There are 4 nested groupings, the coarsest first. Each group lies inside one group of the grouping before and may be the whole of it. The rows also spread widely along 11 directions, which tell nothing about the answers.
In the rows, zero is written as 128.
Some rows, each with its group in each grouping after it:
[167 131 163 147 123 147 146 116 102  61 142 145 156 111 154 141 155  82
 218 121  31 143 149 191 172 177] => Z_789 Z_702 Z_642 Z_247
[124  97 126 161 160  81 166 184 133 133  98 144 119 190 148 105 137 207
 144  88 124 163 135 172 134 129] => Z_569 Z_76 Z_347 Z_619
[111 123 116 141  64  55 107 145 190 162 124 101 136 103 108 142 112 155
  93 146 168 108 111 136 111 127] => Z_569 Z_654 Z_756 Z_611
[160 126 165  92 140 151 104 127 117  60 108 161 148  98 121 174 154  79
 211  91 117 137 131  97 148 128] => Z_789 Z_973 Z_714 Z_379
[124  98 160 127 157 114 158 127 151 161  99 129  98 176 130 131 165 175
 111 126 109  91 136  90 123 147] => Z_789 Z_702 Z_642 Z_683
[161 121  98 164 126 104 187 114 183 162 109  78  87 126 155  81 161 158
  29 119  82 123 129 131 139 147] => Z_789 Z_298 Z_44 Z_804
[115 164  89 140 116 119 104 203 183 145 136 163 145 151 116 156 114 148
 113  65 188 199 115 122 123 108] => Z_789 Z_298 Z_113 Z_638
[181 115 143  71 111 169  81 124 145  75 108 154 161  68 120 177 128  65
 182 107 166 126 126  84 142 102] => Z_789 Z_702 Z_130 Z_612
[129 138 109 122  81 101  73 180 236 174 126 149 153 154 112 173  84 160
  91 108 198 132 104 135 150 108] => Z_569 Z_76 Z_347 Z_869
[153 107 134  86 128 102 120 130 184 167 116 113 112 141 136 143 137 159
 117 110 111  98  94 142 170 133] => Z_789 Z_973 Z_503 Z_334
[101 110 148  50 184 129 127 104  97 177 108 142 123 185 126 134 157 158
 138 154 116 102 113  98 109 115] => Z_789 Z_973 Z_714 Z_952
[110 118 117 150 138  96 200 131  95 169 124  99  97 122 133 111 159 155
 114 126  91 156 134 124 102 143] => Z_789 Z_702 Z_130 Z_741
[172 114 164 175  86 135 137 170 212 108 115 138 111 106 124 175 139 134
 147  62 143 122 132 105 166 156] => Z_789 Z_702 Z_851 Z_427
[174  43 116 120 150 127 168 100  88 138  75 133 142  88 151  99 133 122
 136 115 142 154 151 114 118 113] => Z_789 Z_973 Z_503 Z_398
[ 96 150 138 197  94 158 117 145 165 125 143 170 182 168 133 121 131 136
 106 149 134 133 160 154  96 156] => Z_789 Z_973 Z_52 Z_289
[156 132 119 140  95 160 167 102 168 188 142  84 101 114 132 128 129 130
  52 137 109 125 130 124 151 132] => Z_569 Z_654 Z_756 Z_161
[ 84 172 138 139 108 141 165 132 129 172 174  92 104 145 121 130 158 147
  91 153 100 128 117 130  85 145] => Z_789 Z_702 Z_642 Z_683
[125 140  94 154  88 101 131 147 174 152 138 106 131 120 131 113 131 147
  77 127 143 145 116 150 107 131] => Z_789 Z_298 Z_113 Z_638
[150 110 154 126 156 165 148 140 111  78 116 121 116 152 156  92 163 163
 145 124 125 121 137 162 120 115] => Z_569 Z_654 Z_756 Z_611
[151 139 119  81 151  84 133  86 110  86  98  99 118  96 126 123 163  98
 141 141  67 116 128 117 150 131] => Z_569 Z_654 Z_756 Z_161
[169 138 126  90 161 163 152 120 118 108 124 108 110 117 150 122 162 114
 141 108  89 144 115 140 153 121] => Z_789 Z_702 Z_851 Z_427
[166  92 145 130 123 156 157  90 126 142 128 123 137 128 158 113 143 122
 134 142  65 113 139 169 160 155] => Z_789 Z_973 Z_503 Z_334
[128 172 119  88  99 112 128 135 157 201 168 110 119 135 111 197 108 117
 134 115  77 159  91 156 192 140] => Z_569 Z_76 Z_347 Z_869
[143 161 143 111 119 144 130 153 144 103 156 125 122 120 132 158 149 118
 168  85  91 152 105 158 159 140] => Z_789 Z_973 Z_503 Z_334
[155  61 156 114 119 100 161  83 116 186  97 126 121 120 122 159 126 127
 153 140  87 108 148 104 168 153] => Z_569 Z_654 Z_756 Z_161
[156 108 133 189  62 151 119 145 171  96 135 135 162 102 144 114 126 123
 125 128 156 131 146 164 109 143] => Z_789 Z_298 Z_113 Z_638
[186  99  96 106 147 142 111 125 175 135 103 144 160 140 167 104 118 135
 108 111 124 139 121 179 177 114] => Z_789 Z_973 Z_503 Z_334
[ 87 183 114  61 158 116 131 164 124 152 138 103  86 154 103 149 151 162
 102 107 159 152  87  90  92  85] => Z_569 Z_76 Z_347 Z_869
[174 129 119  40 150 170 127 105 110 132 133  99 117  85 139 143 142  92
 137 120 125 141  95 114 139  91] => Z_789 Z_702 Z_642 Z_683
[172  87 116  76 126 102 133  73 114 129 101  96 138  62 140 117 140  91
 127 160 108 104 121 117 126 120] => Z_789 Z_702 Z_642 Z_247
[120 158 133 183 101 114 141 161 149  68 120 144 135  86 109 150 153 102
 142  75 136 165 150  92 105 148] => Z_789 Z_973 Z_503 Z_398

New rows. What belongs after each?
[110 159 114 165 123 161 154 146  79  79 145 129 151 112 135  94 144 116
 131 134 144 188 155 154  70 111] => Z_569 Z_654 Z_756 Z_611
[139 151  94 202  94  99 182 150 139  96 140  94 121  69 142  95 151 119
 100  93  99 182 136 164 109 149] => Z_789 Z_973 Z_503 Z_334
[163  59 172 130  85 119 171  76 109 136 122  89 115  69 139 124 152 116
 156 154  80  81 133 138 129 163] => Z_789 Z_973 Z_503 Z_334
[113  91 145 137  82 108 113 152 131 142 121 167 168 111 112 161 112 127
 171 117 184 150 135 108  90 127] => Z_789 Z_298 Z_44 Z_804
[171 100  78  57 119 110  80 119 133 128 104 131 171  76 136 132 106  94
 141 123 174 157 102 134 131  85] => Z_789 Z_298 Z_113 Z_638
[126 166 108  67 104 132  77 101 161 180 149 139 172 147 118 173  96  94
 116 168 103 129 110 153 170 124] => Z_569 Z_76 Z_347 Z_869
[150 154  83 172 152 137 168 130 166 170 115 147 135 160 150 124 133 124
  72 102  64 182 158 137 180 155] => Z_789 Z_702 Z_130 Z_741
[179 136  80 103 139 119 150  90 150 173 122  97 129 126 154 117 119 110
  80 140  52 149 121 176 198 132] => Z_569 Z_76 Z_347 Z_869
[149 128 104 126 169 139 125 173 154 114 111 151 145 196 165  92 127 181
 118 103 138 163 125 195 149 101] => Z_569 Z_76 Z_347 Z_619
[145  98 146 136  91 164  92 140 115  90 123 190 196 106 124 161 112  84
 204 117 169 160 155 125 113 129] => Z_789 Z_298 Z_113 Z_638
[103 124 179 153  95 161 152 121 119 170 162 150 144 160 123 163 135 129
 158 155  89 119 148 138 119 171] => Z_789 Z_702 Z_642 Z_247
[106 142 113 182 155 112 170 122  99  74  80 143 132 133 124  88 166 122
  90 131 125 153 187  68  68 130] => Z_569 Z_76 Z_347 Z_619
[164 130 131 138 116 146 123 111 131  92 125 162 172 103 139 149 131  71
 172 110  75 156 151 149 170 156] => Z_789 Z_973 Z_503 Z_334
[140 147 168 155 154 193 202 129  88 119 149 128  95 171 144 137 167 132
 156 106  38 159 154 148 160 161] => Z_569 Z_76 Z_347 Z_869
[168  51 110 152 149  78 179 114 120 177  88 138 144 136 164 103 124 152
 137 125  80 151 150 170 161 153] => Z_789 Z_702 Z_642 Z_247
[165 130  64 134 147 135 149 128 145 140 118 108 145 111 167  73 133 132
  63 117 125 172 121 176 131 107] => Z_789 Z_973 Z_52 Z_289
[ 43 152 118 115 150 103 136 115  82 184 147 139 151 215 127  98 154 168
 114 199  87 130 132 158  67 146] => Z_789 Z_298 Z_113 Z_638
[184 171 125 105 169 182 159 149 175 153 140 133  91 162 146 174 148 120
 132  48  53 175 111 137 234 144] => Z_789 Z_702 Z_851 Z_427
[117 115 137 122  85 116  95 109 127 116 130 152 186  99 122 141 121  94
 161 160 134 119 137 139 103 139] => Z_789 Z_973 Z_503 Z_334
[150 122 116 131 120  94 181  87  84 137 119  93 116  69 125 134 143  88
 138 133  58 159 144 125 148 148] => Z_569 Z_654 Z_756 Z_611
[128 118 167 148 112 158 140 133 142 103 107 149 122 105 106 159 156 111
 133  96 157 121 155  46  98 137] => Z_789 Z_973 Z_503 Z_398
[142  80 154 120  99 142 122 174 138 114 126 129 135 103 135 130 129 162
 165  94 206 134 108 147  93 102] => Z_789 Z_973 Z_503 Z_398
[163 150 144  99 142 226 142 109 164 172 134 139 109 145 127 176 143 101
  91 105 108 130 137  66 174 128] => Z_789 Z_702 Z_130 Z_741
[100 146 161 205  89 157 187 118 127 146 147 116 111 136 114 130 154 132
  91 147  96 127 172 106  99 168] => Z_569 Z_654 Z_756 Z_611
[116 117 119  69 127  91 123 133 123 153 106 107 114 108 106 144 130 142
 115 128 180 127 104  77  90  87] => Z_569 Z_76 Z_347 Z_619
[ 95 166 101 123 143  62 122 158 175 140 112 116 115 176 120 118 143 177
  78 129 125 126 113 135 117 123] => Z_569 Z_76 Z_347 Z_869
[193 143 112 151 129 160 131 116 175 102 105 144 141 109 138 147 127  82
 107  90  94 159 161 118 199 138] => Z_569 Z_654 Z_756 Z_611
[155 123 107 108 139 149 111 120 145 131 111 147 162 150 145 120 114 122
 111 140 130 142 137 152 149 110] => Z_569 Z_76 Z_347 Z_869
[118 153 159 132  94  82 129 131 152 111 135 107 111 113 105 169 152 124
 155 125  82 107 124 125 147 162] => Z_569 Z_654 Z_756 Z_611
[159  33 125 134 116  89 189  92 111 208  90 101 106 102 137 113 134 151
 109 137 118 121 139 102 122 143] => Z_789 Z_298 Z_113 Z_638
[ 84 181 131 146 146 139 138 140 114 106 148 143 145 172 131 118 164 133
 129 145  90 146 143 142  91 145] => Z_789 Z_702 Z_642 Z_683
[148 110 118  88 107  96 120 174 163 135 131  82 102 103 132 123 125 182
 126 100 192 131  76 165 121  82] => Z_569 Z_654 Z_756 Z_161
[129 123 172 150  90 187 123 122 114 119 150 175 179 129 128 168 124  89
 198 143 112 140 156 145 130 158] => Z_789 Z_702 Z_851 Z_427
[131  47 183  96  69 129 164 114 122 229 154  81 100 104 125 156 124 170
 149 147 142  86  92 145 115 137] => Z_789 Z_973 Z_503 Z_398
[177  72 146  91 165 215 133  82 135 173  93 173 148 178 155 126 131 122
 104 139 124 113 158  89 154 119] => Z_789 Z_298 Z_44 Z_804
[148 121 183 130 142 205 143 114 157 142 124 156 109 195 134 155 164 139
 126 118  85  95 152  93 161 161] => Z_789 Z_298 Z_113 Z_638
[155 136 139  79 213 206 166 121 105 123 124 129  95 191 165  97 179 155
 119 102  77 138 121 142 152 115] => Z_789 Z_973 Z_503 Z_334
[153  88 125 124 147 158 149 121  98 156 120 159 165 149 159 119 121 127
 169 132 106 164 142 176 147 132] => Z_789 Z_702 Z_851 Z_427
[136 121 110  37 173 112 112 134  51  94 130 139 161 114 149 119 139 114
 224 116 109 179  93 193 127  96] => Z_789 Z_973 Z_503 Z_334
[146 134 135  79 109 127 121 117 196 218 150 101 108 147 127 171 127 148
  97 128  95  98  82 143 183 139] => Z_789 Z_973 Z_714 Z_952
[180  99 145  66 152 152 113  88 186 167  99 126 120 157 145 144 143 134
 101 127  89  74 115 119 197 135] => Z_789 Z_973 Z_503 Z_398
[152 159 101 123 127 108 156 139 103  80 155  87 130  81 157 100 154 109
 156 118  70 175 106 211 130 131] => Z_789 Z_702 Z_642 Z_247
[129 132 165 128  76 136 146 140 147 157 155 113 109  89 104 190 136 117
 156 100 126 132 108 103 131 147] => Z_789 Z_973 Z_714 Z_952
[174  89 159 109 136 172 123 135 151 118 122 141 141 155 164 124 138 150
 168 124 119 107 120 183 162 131] => Z_789 Z_702 Z_851 Z_427
[119 108 175 153 118 149 190 144  83  95 126 104  88 112 121 119 168 152
 150 115 142 131 145  97  71 125] => Z_569 Z_76 Z_347 Z_619
[130 141 137 124  69 183 121 144 171 155 187  87 136 128 151 108 127 159
  92 153 150 112  90 216 107 118] => Z_789 Z_973 Z_503 Z_398
[176 128 112 104 124 185 134  74 128 148 147 112 160 116 164 110 129  87
 106 172  69 128 131 181 158 134] => Z_789 Z_702 Z_642 Z_683
[131 106 121 110 141 101 160 110 127 168 121  84 109 136 149  89 158 165
  94 153  98 111 106 161 113 128] => Z_789 Z_973 Z_714 Z_379
[152 131 105 102 170 107 181 103 126 192 102 115  91 143 125 152 138 124
  95 102  57 161 134  92 185 137] => Z_569 Z_76 Z_347 Z_869
[143 145 175 135  66 188 159 136 155 139 175  84  77  94 113 170 160 120
 122 103 122 114 111  97 121 147] => Z_789 Z_298 Z_113 Z_638
[113 142 130  99 107  76 148 116 121 122 124  85  97  63 102 147 164 110
 126 117 116 121 107  76  95 132] => Z_789 Z_973 Z_503 Z_334
[ 87 163 111 103 172 100 149 142 119 171 112 133 102 168 102 150 148 152
  98 107 127 163 131  68 116 113] => Z_569 Z_654 Z_756 Z_611
[119 108 133  71 122 129 142 102 105 185 143  89 119 114 128 129 140 137
 118 169 129 108 101 124  93 113] => Z_789 Z_702 Z_642 Z_683
[136  86 156 156 106 149 156 141 123 141 145 118 141 141 160  99 140 170
 147 142 121 120 124 206 111 143] => Z_789 Z_973 Z_52 Z_289
[154 103 134 105  61 107 128 106 132 126 157  67 136  67 150 105 137 124
 139 171 109  99  90 205 110 133] => Z_789 Z_298 Z_44 Z_804
[174  66 129 141  94  52 120  93 177 137  78 134 159  84 134 142 121 105
 135 143  99  91 146 122 162 163] => Z_789 Z_702 Z_642 Z_247
[121 141 111 144 115  51 169 142 165 161 118  82  86 110 122 132 158 157
  94 110  85 127 111 120 136 154] => Z_789 Z_702 Z_130 Z_741
[135 135  88 123 160  39 104 139 179 148  81 177 157 177 126 157 128 131
 139  93  68 158 137 126 196 163] => Z_789 Z_298 Z_113 Z_638
[144  86 173 106 133 204 165 122  71 110 145 103 115 118 154  98 164 146
 161 149 145 115 123 149  71 108] => Z_789 Z_702 Z_642 Z_683
[189  93 112  94 167  86 157 116 135 140  82 118 107  94 141 145 148 117
 144  72  79 149 118 110 191 135] => Z_789 Z_973 Z_52 Z_289
[134 131  90  77 142  92 138 125  83 114 139  87 141  94 155  87 145 129
 151 137  98 164  90 210 113 108] => Z_789 Z_973 Z_503 Z_398
[103 128 166 121  94 141 116 142 103  84 137 132 145 112 111 142 139 124
 171 150 168 118 132 121  68 116] => Z_569 Z_76 Z_347 Z_869
[135 191 126 114 137 172 138 113 172 158 136 138 112 140 110 184 149  85
  92 102  81 143 134  62 170 148] => Z_789 Z_702 Z_851 Z_427
[173  66 150 157  69 104 112 125 156 110  97 162 166  75 119 173 114  90
 188 104 140 129 154 107 152 158] => Z_789 Z_298 Z_113 Z_638
[216  43 198 143  92 171 178 122 143 122 115 118  97  65 139 174 141 113
 188  77 119 109 139 102 172 153] => Z_789 Z_702 Z_642 Z_247
[130  94 140 123 101 119 134 148 132 192 138 148 149 154 127 166  94 151
 165 125 130 154 123 170 154 133] => Z_569 Z_76 Z_347 Z_869
[148 140 148 115 178 169 152  90 115  96  96 151 122 146 132 133 177  95
 127 112  61 126 163  75 152 150] => Z_789 Z_973 Z_503 Z_398
[148 168 125 109 150 161 145 120 146 134 136 135 117 153 138 146 156 108
 115 101  63 153 127 120 169 144] => Z_789 Z_298 Z_44 Z_804
[ 99 169 172 133 137 120 144 178 149 119 142 140  94 189 110 176 158 167
 164  89  91 134 121 125 148 152] => Z_569 Z_76 Z_347 Z_869
[179  49 133 113 127 129 123 129 146 119  79 142 147  98 146 120 125 138
 142 103 178 122 132 120 129 108] => Z_789 Z_973 Z_503 Z_398
[135 129 130 120  81  72 110 144 190 161 135 120 136 105 114 175 118 128
 136 117 124 118 105 134 150 146] => Z_789 Z_702 Z_642 Z_247
[114 148 135 141 121  98 148 150 120  82 125 106 112 117 122 118 158 143
 135 125 122 134 127 135  95 129] => Z_569 Z_76 Z_347 Z_869
[135 107 183 121 107 183 130 112 165 149 146 111 120 164 144 123 155 160
 109 172 119  56 123 144 115 143] => Z_789 Z_702 Z_642 Z_683
[125 135 140 221  75 133 156 151 136  97 137 159 163  92 121 146 131  95
 148 109 128 171 174 122 100 164] => Z_789 Z_702 Z_642 Z_247
[119 131 101 126 106 106 135 162 149 156 156  91 123 145 150  90 137 183
 101 137 138 142  91 207 102 119] => Z_789 Z_298 Z_113 Z_638
[150 112 160 120  98 112 123 123 183 133 110 127 117 101 111 175 143 117
 128 114 132  89 128  71 139 146] => Z_789 Z_702 Z_642 Z_247
[159  83 134 123 153 171 146  87  99 127  93 154 147 140 147 109 147 110
 128 143 109 129 167 101 124 134] => Z_789 Z_298 Z_113 Z_638
[145 135 131 147 115 188 119 122 164 102 112 145 149 108 127 124 144 103
  79 124 174 122 153  75  94 115] => Z_789 Z_973 Z_52 Z_289
[124 137 103  71 107  91  66 109 160 160 118 145 182 135 115 161  95 106
 124 169 136 119 113 142 147 115] => Z_569 Z_76 Z_347 Z_869
[150 132 139 126  78 142  88 133 173  71 130 125 162  81 131 129 134 103
 126 145 173  99 124 130  94 117] => Z_789 Z_702 Z_642 Z_247
[145 130 152 118 139 165 112 160 175 123 123 154 131 191 139 145 130 163
 133 109 135 120 126 151 159 123] => Z_569 Z_76 Z_347 Z_869
[167 152 153  66 175 205 150 154 126  92 138 110  77 127 139 143 175 133
 141  69 135 142 100  98 135  93] => Z_789 Z_702 Z_642 Z_247
[141 128 129 111  87 112 110 131 209 190 123 124 113 123 102 186 123 128
  89 106 144 110 113  69 155 140] => Z_789 Z_298 Z_113 Z_638
